There are 4 nested groupings, the coarsest first. Each group lies inside one group of the grouping before and may be the whole of it. The rows also spread widely along 15 directions, which tell nothing about the answers.
Some rows, each with its group in each grouping after it:
[  0  12  22  16  -3 -36  19  13 -20  25  11   4 -11  22 -11   5 -11   9
   0  19 -12 -43 -12  11  31 -15  -3   3]	sur fanif pited mef
[-25  22   8 -53  14 -10 -33 -11   4   8  17  43 -29  19  36 -12 -11  34
  10 -27 -18   0   3   6   9 -25  20   0]	lak zag sodo zifuf
[  4  -7  23 -31  -3  -2   6  10  15   7  -5  19   0 -10 -43 -33  -2 -20
 -34 -30  14 -15   2   2 -19 -18 -10 -18]	girez Nikez Fuv Domo
[ -7  -9   9 -18   1 -28  -9   0   6  12  16 -23   8 -34 -22 -15 -22  15
 -37 -11  40  -2   5   4  26   4  19  -1]	lak mobu muv lep
[ 25  22  14  17 -19 -26   0   3 -20   3 -15  -9  -8  -1  20   3   5 -28
  33  -4 -17   8 -11   7  -7 -15  19  -7]	sur fanif Rof gulu
[ -3  -8  26  -5  -5  21  19  14  33  28 -14   0  34 -37   3  -1  36  -9
 -12  48  19   9  11   2   8   7 -30 -33]	lak zag lega gel
[ 16 -12   8   9   5   8  -3   8  30  22   9 -13   4   0 -37  -4  15  -1
 -22  15  38 -30   5   9  -4 -14 -21  -2]	sur sak gudep vep
[  5 -25  14  11 -21  35   2 -14  24   9  -4  -3  -1  21  -2 -23  13 -15
 -14  21  -4  -9 -18  10 -25   2   7 -10]	lak lugi Sevab pom
[ 15  21 -19 -25   0 -39  66   5 -10 -29  16  10  26 -18 -39   7 -33 -12
 -12 -47  22   0 -21  -7  19  -2  25  18]	lak lugi Sevab Bos
[  4   7   3 -11  31 -12 -26   6  -8  10   5   4   2  -3  28 -14  -7   9
  16  -1   0 -12   6  23  26 -22  -5  -9]	girez fut Tuk pepu
[ 12 -11  -3  26  -2 -25  37 -12 -30 -21  -2 -37 -14  -2  -6 -19 -20 -24
  -1 -28   0 -24 -27   4   4  -6  38  20]	sur fanif Rof daz
[-15 -16  -4 -10  12   5  10  -8  16  13  39 -28  15  10   0 -17  -7  36
 -28  10  27 -45 -20  -2  20   3  10   3]	sur baf levut nek
[-33   8  33 -30 -19 -13   5 -19   7  22  22  23 -33   2  -4  44  22  35
   3   3  -2 -34   7 -22  -2  -1 -14  15]	sur sak med Mog
[ 16  15 -11 -32 -25 -20 -14  16  10  24  -3  25 -17 -26   3  39 -16  15
  18  24  13  15 -12  29  42 -28   3  11]	sur sak med pum
[  3  -3  34  29 -10 -21 -31   5 -27  18  11 -21   7   1  32   9 -12  16
  23  23   0  -4  -2  14  20   8  -2   1]	lak fibil toko dusi
[ -9 -12  10 -19 -28  -2  32 -32 -11  11   4  12  -3   1  -5  30  -2  17
   5  -2 -10 -37 -18   5  -3  19   0  22]	lak lugi ragi rop
[-24  28  34  -9   8 -40   2 -25 -26  23  19 -12  12  20  14  21  11  25
   7 -13 -14 -35   8 -18 -12  15  24   3]	lak fibil toko popi
[ -3  -1   8 -20 -12 -18  -8  15   5   5  -4   6 -33 -29   2 -26 -12  -2
  -7 -11   7  -5  -9  11  28 -30   0 -10]	sur fanif Napup zade
[ 24 -11   3 -30  12  13 -20  19   0  26  -5  29  54   2  -6 -32 -43   6
 -17   0  11  -2  -5  49  22  -5 -18 -26]	lak mobu donud Luvum
[ -9  -6  10 -66 -19  35 -42 -19  12   3  11  43  16  15  29 -43 -21  16
  -8 -25 -17  25 -19  18 -13   2   4 -36]	girez Nikez Fuv tekef
[ -3  18  37 -27 -27 -27   9  16  14  17  21   0  12 -47 -14  35  31  13
  12 -14  33 -15  13 -32  -8   1 -50 -12]	sur sak med pum
[-10   6   0 -17 -12  -9  32  -6  31  17   2  -8 -29   9 -30  -5  17  -6
 -28   6   9 -31 -18 -13 -16 -21  46  10]	lak mobu donud Luvum
[  0  -1  -1 -26  14  15   8  -4  14  -2  -2  14  17 -14   4 -19   0  -1
 -10 -10  14   6   3  11   9  -4  -5 -16]	sur fanif Rof gulu
[-13  -8  22 -42  15   6 -24   8  11  53  -9  42  -4   5  -5  22 -11  34
 -17  35   4 -24  19  32   7 -21  13  17]	lak zag sodo zifuf
[ 19  17  23   2  -4 -12  18  27  -1   8 -24  25 -12 -15   7  12  24 -30
  35  -5 -12 -17   7   8 -13 -32 -23  -1]	lak lugi Sevab pom
[ -2  -8  -4 -10  13  20  12 -26  10   2  -7   3 -10   6   6  10  25  -2
   8   2   0 -21   2   9 -14  -7   6  14]	girez Nikez Fuv Domo
[-16   1  10 -12   2   2   3 -13  27   6  30  10  -1   6 -24   5   9  20
 -29   7  25  -3   8 -12  21   5 -20  -8]	sur sak med pum
[ 11  17   9 -34  10   9 -13 -10 -10  11 -15  47  25  12  24   8  -1   3
  25 -12 -20   8  11  28  -4  -1 -16 -15]	sur fanif pited mef
[-18 -17  22  17  39  -3   2 -21 -25  -4  18  -4  -3  33  -2  -9 -16  19
 -16 -14   0 -41  13   3  -3   0  15  24]	sur fanif Napup zade
[-14 -10  37 -45 -27 -32 -43  -2  -2  46   1  16 -22 -27 -24  -4 -23  26
 -29  -8  13 -15   9  17  20  -7  -9  -5]	lak zag lega gel
[ -7 -14  22 -19   0  27 -29   9   9  16  -4  30 -34  20  31   1  -1  11
  15  13 -17 -22  -4  20 -22 -38  13  13]	sur sak med Mog
[ 16   0  18 -12 -17  10  15  19   8 -22  20  18  23  -5   0 -21  -5 -13
  11 -35   8   0 -17 -12 -14  -8 -38 -23]	sur sak med Mog
[  6  10   5 -19 -10 -11  13 -23 -11  14 -28  28 -32  -1  11   9  22 -15
  34 -24 -33 -29  -3  18   0 -16 -22   2]	lak zag lega gel
[ 23  15  -4  13  13 -18 -10   1 -10 -18   0  21  -8  21 -12   2 -27 -16
   7 -17   6  25   3  20  19 -17  19  16]	lak fibil toko dusi
[-18  14  10  13  28  -2  56  -1  -4 -15   7 -11   8  -2  33  10  29   0
  18  11  -7 -18   1 -19   1  -3  15   5]	sur fanif pited mef
[ -9 -12  17 -11   4 -15 -17 -31 -13  23 -18 -21 -10  -2  -2 -32  -2  -7
 -20 -27  -9 -35   0  21  -6   3  16 -11]	lak fibil toko popi
[-18  -2  40  -6 -10  -7   0  -5  -2   7  12   1 -21  19   6 -10  12   3
  -1 -17 -13 -35  -3 -18 -41 -12  19   5]	lak lugi Sevab pom
[ 10  -4   5  -9 -17   7  13  -6  22  19 -15   3 -23  -2 -21  10  19 -14
  -6  14   9 -18  -7   7 -17 -17  14   7]	sur fanif Rof gulu
[-15   0  15 -17  27 -11 -23   6  19  10  13  -3 -21  19 -20 -31 -13   3
 -46   5  17  -6   7  -1 -10 -34  65   4]	girez fut Tuk pepu
[  8 -20  -8  12  23  10   9 -26   2  -8 -36   8 -51  -3 -20 -17  13 -39
 -10 -13  -7 -16  10  31  10 -24   1  13]	girez Nikez Fuv tekef

New rows, each followed by its group in each grouping:
[ -3 -10  25   5   2 -12  22  12  14  31  -8 -32  19 -39 -26  -9  20  -8
 -33  25  30 -25  10  -1   6  -1  -5 -18]	sur sak gudep vep
[  7 -12  25  16 -23  16  -2  -1  15  -2   3  -8   6   4  -2 -10   7 -19
 -12  18   5  21 -10  -4 -17   2  11 -16]	sur sak med Mog
[ 13  14   3   5  11 -26  -8  -9 -10 -19  30  16 -10  31 -17   2 -24   6
   5 -35  10   1   0  -1  10 -13   6  22]	lak zag lega gel
[-22 -24   9 -30  -2  -3  14  21  -3  -2  -5   4 -23 -51  22 -34 -27   5
 -14  -7   1 -14 -18  18  41 -26   1  -9]	sur sak med Mog
[  7   9  -3 -13  20   6  31   6   6  -1   0  29  14  23   0 -12  -4  -8
   2  -9 -11 -15  -9  11  -2 -20   9   1]	lak zag sodo zifuf
[ -5 -10   4 -20   2  -7  28 -11 -19  17   0  -1  20 -17  12   3 -10  18
  10 -12  -4 -53 -16  21  27  12 -26   1]	lak fibil toko popi
[  0 -15  38 -10 -19  11   1  -6  -1  48 -24  14  14   6 -13   9  13  -1
  -8  25 -11 -39   2  23 -15   8 -19 -10]	lak fibil toko dusi
[-13  -6  -7  17   9  -9  25 -20 -21 -24  21 -14 -35  26  21  -2 -17  13
  10 -13 -12 -28 -26  -3   8 -14  45  37]	sur fanif Napup zade
[ 20  18  11   3  11 -13  32   6 -19 -12 -25  40   4  -7   4  12   4 -33
  31 -19 -20   9   9  13   9 -15 -22   1]	lak zag lega gel
[ -5   5   3   9   2   0  30  -9   4 -10  21  -3   9  16   9 -13   6   1
  -2   2  -3 -11 -19 -10  23   4  -6 -12]	sur baf levut nek
[ -8 -25  20   8 -24  20 -24 -40  10  19 -22 -17 -30  -6  18   4  28  -3
   0  27  -6   3   4  16 -11  14   8  -5]	sur fanif pited mef
[-30  -7  33 -11  -1  -5  -8  -4  -9 -14  45   8   4  -5  29 -11 -17  38
   2 -15   5   4  -2 -21  19  12 -15  -3]	lak zag lega gel
[  1  21   1  -3 -14 -33  10  11  19  19  29 -16 -10  -8  -8  -4  12  15
   2   4  21 -28 -17 -10  36 -13 -20 -14]	lak mobu donud Luvum
[  8  30  19 -17 -32 -32  48   3 -30 -11 -17  51  16 -14  -2  13 -17 -24
  17 -13 -33  35 -14   6  34  11 -17 -24]	sur fanif pited mef
[ -2 -13   1  -9  34  16  13  -5 -29  -7   4  31  18  14  31  -7 -30  14
  16 -13 -20 -27  -5  35  29  -6 -21   6]	sur sak med Mog
[ 15   9   5   4  -5 -21   5  10   5   1   3 -24  -7  -1   1 -46   7 -23
  -1 -25   2 -19 -18   2  -3 -22   3 -27]	sur fanif pited mef
[ -3  20  26 -31 -13 -36  -9   9 -11  26  12  -6  -1  -6   4  11   0  12
   9 -21   0 -35  -6  -7 -22 -20  20   2]	sur sak med Mog
[ 15  -7 -20  -3  -1  36 -13 -35  28  14   5   5   2  44  -1  -4  16   8
  -1  17   4 -13 -14  24  -6  -1  -1  -2]	sur fanif Napup zade
[ 13   5  15 -20  -8 -15 -37 -18   1  27 -18  12   7  21 -30 -42 -18 -18
 -35 -23  -7   3   0  30   1   0   7 -35]	lak fibil toko popi
[ -3 -11  13  23  38  29 -21   6  28   7  36  17 -13  69 -13  -5   0  26
 -20  35  19 -26  12   8  -5 -25   8  20]	sur fanif pited mef
[ -8  18  28  14  -4 -23  30   0 -16  20  15   1   2  22  -1  35  10  14
  11  27 -10 -32  -4 -13   1  -1  13  14]	sur fanif Rof gulu
[-16 -28  24  20 -12  16 -14 -26  -3  -4   5 -35   9 -10  37 -49   1  -3
 -12   4  -5  13 -12   2   8  28   3 -35]	lak mobu donud Luvum
[-29  -4  45   0  22   7  -7  -8 -13   8  -9  23 -14   3  34   5  16   9
  13   4 -22 -18  25   0  -4  -2 -13  -1]	lak fibil toko popi
[ 16 -23  23 -16 -41  -7 -12  11  -3  35 -31  12 -20 -31 -26  23 -19  -5
 -10  25  12  -7  -6  31   1 -14  12  18]	sur fanif Napup zade
[ -7  -8 -14 -22  -1  -3  41 -15  14   6  26 -33  16  -2  -4 -26   5  15
 -14 -23  16 -62 -34  -5   0   3   5  -3]	lak lugi Sevab Bos
[-11   0   3 -16   2  44   9 -44  43  37 -49  19 -30   6   7  33  77 -15
   4  52 -12  -7  23  14 -24  -5   5  -3]	sur fanif Rof daz
[ 12  -6   5 -20 -33  11   1 -19  -8  -1  -9  -7  28 -12  28 -20  -7 -16
  10 -17 -15  15 -30  14 -13  15   8 -29]	sur sak med Mog
[  3  20  21  -6 -17 -29  -5  13  16 -17  24  16 -35   1 -24   4  -1  -6
  -6 -23  20  18   1 -30  -1 -25  12   8]	sur baf levut nek
[ -8   5  27 -27 -24 -12   7  -1  -9  26  -7  30 -11  -4   7  11  -1  11
   8   9 -19 -16  -7  13  15  -3 -15 -10]	sur fanif pited mef
[ 10  11  -4  -9   1  -2  48  -8   9  -4   9   9  10   3 -21   2  24 -12
   8 -19   4 -35 -13  -6   1  -4 -33  -6]	girez Nikez Fuv Domo
[  3 -14  23 -38  -9  20 -48 -32   5  31 -36  31   3   6   4 -32  -1 -13
 -17 -13 -21  15  12  38 -20   2  -1 -31]	lak zag lega gel
[  2 -14  -4 -25  -8  -3 -12 -20  16  26  -3 -27 -15 -26 -10   6  15  10
  -7   1  26 -31  -3  15  -2  -5   7   9]	girez Nikez Fuv Domo
[-11  26   6   6   9 -35   1 -20  17  26  -3 -35  -7  -9 -10 -34  41 -18
 -27  13   3  -4   7  -4  30  -3   5 -47]	girez Nikez Fuv Domo
[ -7 -21   9 -45 -28  -5   4  -1   6  19   5  13   2 -48 -14   2 -23  26
 -13 -12  24 -25 -15  16  38  10 -39  -3]	lak fibil toko popi
[ 19  17 -20 -42  -9   0  -6  -6  16  18  -8  30   3   7  -2  -4  -6   0
   2  -5  -3  -1 -17  29  22 -18   0 -13]	sur baf levut nek
[ 21  -1  -2 -16  -5  -7 -38 -16  10  -4  20  12   6   2 -23 -12 -15   2
  -6 -28  27  13   2  12  16   3 -29 -13]	girez fut Tuk pepu
[-11 -39   6  16 -11  25  33  -9  -5 -23   8   2 -31  -6  14 -18  -8  -1
   5   5  -9 -25 -29   8  26  -4 -19  12]	girez Nikez Fuv Domo
[-24 -31  28 -12 -19  -3  41  25   5  32  16  -2   1 -30  -8  -8 -11  27
 -22  31  10 -60 -25   3  37  -2 -28  -2]	lak zag sodo zifuf
[ 11   6  -9 -49  -6   2  -1 -24  17  61 -27  -3  19   4 -15   2  23  -2
 -13   3  -6 -53  -9  36 -18  -8   6 -19]	sur sak med Mog
[ -1  28   6 -26  15 -11 -25 -21   5  28 -22  20   6   1  19  -7  23  -3
   4   6 -14  17  23  26  20  -3  -8 -37]	sur fanif pited mef
[ -6  11   9 -17   7  -9   5 -13   8  19  13  11  29  23 -27 -15  -8   9
 -34  -2   7  -9  -2   8  18  11   2 -20]	lak fibil toko dusi
[  4   8   4 -12 -15 -11  -1 -30 -16  10   0  25  19   8   3 -18 -10  -3
   1  -1 -25   9 -15  24  52  22 -41 -43]	girez fut Tuk pepu
[  6   7  -8 -17  14  20 -14  -9  14  14 -11  26   9  -1  35   0  16   2
  23  30 -10  10   1  31  33  -9 -24 -25]	girez fut Tuk pepu
[-21 -17  16  37  36  10  23 -20  -6 -35  29 -12  -6  24   5 -15  -1   7
 -15  -5  10  -6  10 -17   8  10   8  14]	sur fanif pited mef
[ 12 -18  12  39 -17  -8  13   1 -13  13 -17 -31 -21  -3  14 -17   2 -24
  11  20 -15 -26 -24  19  10 -10  13  -2]	lak mobu donud Luvum
[  5  10  17 -26  -8   5  28  13   1   4 -20  32  23  -5   8   1  -5 -19
   2   7 -14  16  -7   9 -17  -9  29  -7]	lak lugi Sevab Bos
[ 17   7   8   6 -10   1  10  -4  12  10  -4  39 -16  28 -32   7   7 -14
  -4  10  -6 -10  -3  12  20 -12 -31  -4]	sur baf levut nek
[-15 -10  17   4  -6  20 -33  -9  24  20  12  13 -23  29   8  -5  -3  20
 -17  43   2   7  -4  13  18  -7  15  -3]	lak fibil toko popi
[  7  27 -22  -5  14 -18  33 -19  30  12  13 -32  18  -8 -10  18  41   1
  -1   8  29 -15  -1 -12   9   0  15   2]	lak zag lega gel
[  5  -3  14  16  -5  -8  18 -30 -23 -15  -7  11   7   2   0  -6  -3 -19
   7 -21 -15   8   0  10  17  23 -24 -10]	lak lugi Sevab Bos
[  8  10  16 -17  24 -15  41   4 -10 -10  -1   1  30 -17  -9   6  10 -14
  10 -46  11 -26  11 -14 -34  -6   4  13]	lak zag lega gel
[-21 -22  35 -27 -19   8 -32 -20   8 -14  17   4 -23 -19  13 -14  -3  14
  -7 -37  14  15   7 -19 -30   5   7   6]	lak zag lega gel
[  0  31  12 -48   9 -22 -15 -11   3  43 -26  34   8 -12 -14  34  11   7
  -7  12   5  11  30  21   8  -8  16  -5]	sur fanif Rof daz
[-15  10  25 -22   7 -17 -14 -13 -18  29 -13  15   7  -4  12  -5  -9  10
 -10   8 -15   3  13  20  21   3  11 -20]	sur fanif Rof gulu
[ 16   6  -5 -20 -28 -16 -12 -22   4  12  -5 -17   6 -11   2  -4  -2  -7
   2 -15   7   7 -17  13  -8   6  27  -7]	lak lugi Sevab Bos
[ 10  -4 -14 -13  14   4   6 -26  -4 -10  13   3  21  10  -5   5 -19  12
   0 -24  18  -3  -4  12   3  12  14  18]	lak mobu donud Luvum
[-13   0 -20 -21  10  18  32 -10  44  -8  30   2   0   6 -12  -8   8  18
 -23   4  29 -10 -15 -12  15  -5  13   4]	lak mobu donud Luvum
[-17 -36   4 -18  21  24  54 -18  -2  -5 -21 -11  13 -38   5   0   8  -3
 -17  -5   9 -36   1   7  -3  11   8  16]	sur baf levut nek
[ -1 -27  19  22 -20  18  19 -26  -6  -1 -16  -3 -25   4   8  16  15 -10
  12  18 -13 -16  -8   8 -11   9  -1  16]	sur fanif pited mef
[  0   9  -8 -38   4   3   7  26  38  16  19  13   5 -10  -7  -5  -1  21
 -13  16  33 -13 -10   6  17 -28   2  -5]	sur fanif pited mef
[ 14   0  24  25  -8  19 -12  -2  -1  -4   2  36  -8  30  11  -6   4 -11
  22  13 -16  14   1  12  12  -5 -43 -18]	sur fanif Rof gulu
[  6   6  20   7  14 -19 -22 -11 -14  13  -4 -18  11   3  14 -17   4  -7
   5 -18  -1 -10  13  11  -8   0   9 -12]	lak mobu muv lep
[ 11 -11  -7  13  -8   7  30   8  11 -14  29 -17   3   8  -3   6  -9  10
   2  12  24 -19 -29  -3   4  -7  14  22]	sur fanif pited mef
[ -1 -10   1 -21  15  13  40 -25   0 -18 -26  28   1   4 -25 -36  -3 -39
 -28 -32 -18  -4  -5  11  -5  -3   8 -16]	girez fut Tuk pepu
[ -7 -18  18  17  -6  -5   9 -20 -11  -1   1 -16 -23  -3   2  27   4   7
  10   2   8 -26  -2   0  -6   5  16  36]	lak fibil toko dusi
[  2 -12  -1 -26  -1  -3 -13 -13   0  -2   5  -6  10 -22   6  -6 -22  10
 -13 -15  21  13  -4  11  12   6  23   3]	sur baf levut nek
[ -3 -28  19  -3 -23  14  34   0  -3  -5  -7 -22 -11 -35  18  -6  18 -12
  17  -8  -2 -37 -23  -6 -24  -4  -5   7]	girez Nikez Fuv Domo
[ -1 -21  33 -17  -1  38  -6   1   6  22 -15  48  22  22  -4 -49  -4  -8
 -23   3 -22 -16  -1  29   0  -1 -51 -48]	sur fanif Napup zade
[ -8  21  25 -33   2 -12  23  -6  -7  22 -13  32   4 -11   9  49  25  12
  25   3  -9 -21  18  -2 -13  -4  -7  11]	sur fanif pited mef
[  1  31  11 -19  -5 -28 -30   3  -7  15 -15   4 -24  -5  51 -15   8  -9
  32  -8 -26  13  -4  14   0 -31  34 -18]	lak lugi Sevab Bos
[-15  -2  25   3  15   5 -12   6  10  -6  40  -3  -4  20  25 -27   9  22
   8 -18   7 -32   1 -17  -7 -11 -22  -9]	lak mobu muv lep
[  2   9  14 -26   5  12 -14 -16  30  22 -12  25   2  26 -29 -35  21 -21
 -36 -13  -6  -1  11  10 -20 -14  -8 -40]	sur sak med pum
[-23 -12  16 -25  -8   3  37  -3   5  -5  21  27 -16 -12  -4 -20   1  19
  -6 -23  -2 -43 -14  -6  34   1 -61 -15]	sur fanif pited mef
[-24  -7  22 -13 -15   6   8  -9  26  15   2  30 -16  -8 -21  13   4  10
 -34  42  11  22   9   0  30   5   3  -4]	lak lugi Sevab Bos
[ 20   0  12  12 -20   1 -30   6  14  11 -10   6  -9   6  11 -40   0 -24
   0  13  -7  22 -12  26  17 -15 -12 -37]	lak lugi Sevab Bos
[ -2   2  35 -15  15  -7  -6  20  -8  -4  23  25   2  -1  -5  19 -10  19
  11 -27  17 -24  19 -11 -25 -21 -12  24]	sur sak gudep vep
[-18 -23  53  -1   5  21 -25 -18  -9  29 -29  30  10  10   7 -25   1  -8
 -26  23 -26   8  25  27  -4  16 -12 -31]	lak lugi Sevab Bos
[ -2  14  37  33  12 -24  -9   9 -16  13  16 -28  16  14  21 -27  12  -3
   5   7  -4 -13   4  -7   7  -2  -7 -31]	sur fanif Rof daz
[ -2  23   8 -24 -29 -42   2   7   4  18  18   5 -19 -23  -5  18   1  14
  10   9   8  -9 -17  -7  39 -13  -9  -8]	girez fut Tuk pepu
[-17   3  24 -13  11  -6 -11 -49 -18  26 -16  -9  23   5  27  -6  23   4
   0 -12 -24  -8  18   8 -14  31   6 -22]	lak zag sodo zifuf
[-16 -17  17  36  15  19  21 -30  19  -6  15 -18 -26  17 -14  29  43   4
  -7  31  18 -22  16 -21 -14   5   4  29]	girez Nikez Fuv Domo
[ 18  15  -4 -12 -11 -32 -32 -35 -24   4  -5 -12  15   8   6 -17 -24 -13
  -1 -20 -11  30 -12  23  13  13  38 -21]	girez fut Tuk pepu
[ 19 -43  12 -27 -53  23  12 -27 -21  15 -18  19   9   3 -12   8 -32  -2
   4 -17 -16 -36 -38  35 -29  20  -3  18]	lak lugi Sevab Bos
[  2  -3  11  12   6  -8 -22   3  -4 -12  35  -9  -3  12  16 -17 -22  18
   6 -13  16  -1  -6  -1  12  -6   4   5]	lak mobu donud Luvum
[  3  -3  23   6  -9   8  15   8  22 -10  19  31 -17  29 -33  -7   0  -8
 -17  -1   8  -2  -4 -14 -10 -17  -6   7]	lak zag lega gel
[ 27 -13  35   9 -18 -19 -17   8 -19   4  -6  13   4 -10 -36  20 -24 -13
  -6 -11  20   8  12  11  -6   2  -9  17]	sur baf levut nek
[ -1 -23   7 -11   1  23  10  -2  25   3   1  10 -41  -1 -19  20  15   7
  -2   2  26 -40   2   0 -23 -25   0  37]	sur fanif Rof daz
[  5   7  20  38   6 -23 -19  17  -3 -31  45   8 -20  36  -3 -35 -32  -2
  -6 -16   7  25  -7 -12  25 -20   6  -1]	lak zag sodo zifuf
[-16 -16  27  16  19  10   5  -4  19   5   7  -9 -15  -7 -13  21  27  10
 -10  16  31 -24  26 -11  -8  -2  -8  23]	lak fibil toko dusi
[ -5  20 -13 -71 -15  16   8 -49  17   9   6  29  41  13  13   4  10  17
   1 -29  -8   9 -14   4 -20  27  11 -21]	lak lugi Sevab Bos
[ -9  -4   5  19  23 -13  11  10  17  -7  18 -28 -33  -5   1 -39  16  -3
 -13  -9  20 -32  -1  -8  20 -27  -5  -8]	sur fanif pited mef
[-16   8  23 -31   1 -25   1 -10 -14   8  21   7  15  14  -7  -2 -27  21
 -21 -22   1 -11  -2  -5 -13   4  45   9]	lak lugi Sevab Bos
[-17 -30  27 -10 -27  -4   0  12   4   4   8 -16 -43  -9  -7 -35 -21   2
 -24 -16   6 -38 -30  -4 -14 -23  33  12]	lak fibil toko dusi
[ -1  32 -22 -30  25 -30  -1  -5  -1  23  -1  24 -15   0  15  16  -6  21
  17   3  -4 -15   3  30  54 -26   8   6]	lak mobu donud Luvum
[  6 -24   0  13  -2   4  10 -29 -11  11 -30 -22 -30   9   1   6   4 -17
  -2  12 -11 -26 -10  27 -18  -6  50  28]	sur fanif pited mef
[  4 -36  13  10 -12  25  25  -6  -8  12 -22  -1   6  -5   6  -4  -7  -9
  -5  28 -10 -22 -17  30   3   6   2   4]	sur fanif pited mef
[ 22   4  -5   4   3 -27  35  17 -28 -21  14  -9  14   0   3   2 -35  -8
  19 -29   4 -17 -28   4   1 -17  35  31]	lak zag lega gel
[  9   5   2 -29  -5  -5  -1  21  27  26 -28  27 -37 -22 -18   4  10 -17
  -7  11   6  -8   3  24   8 -49   5   0]	sur sak med pum
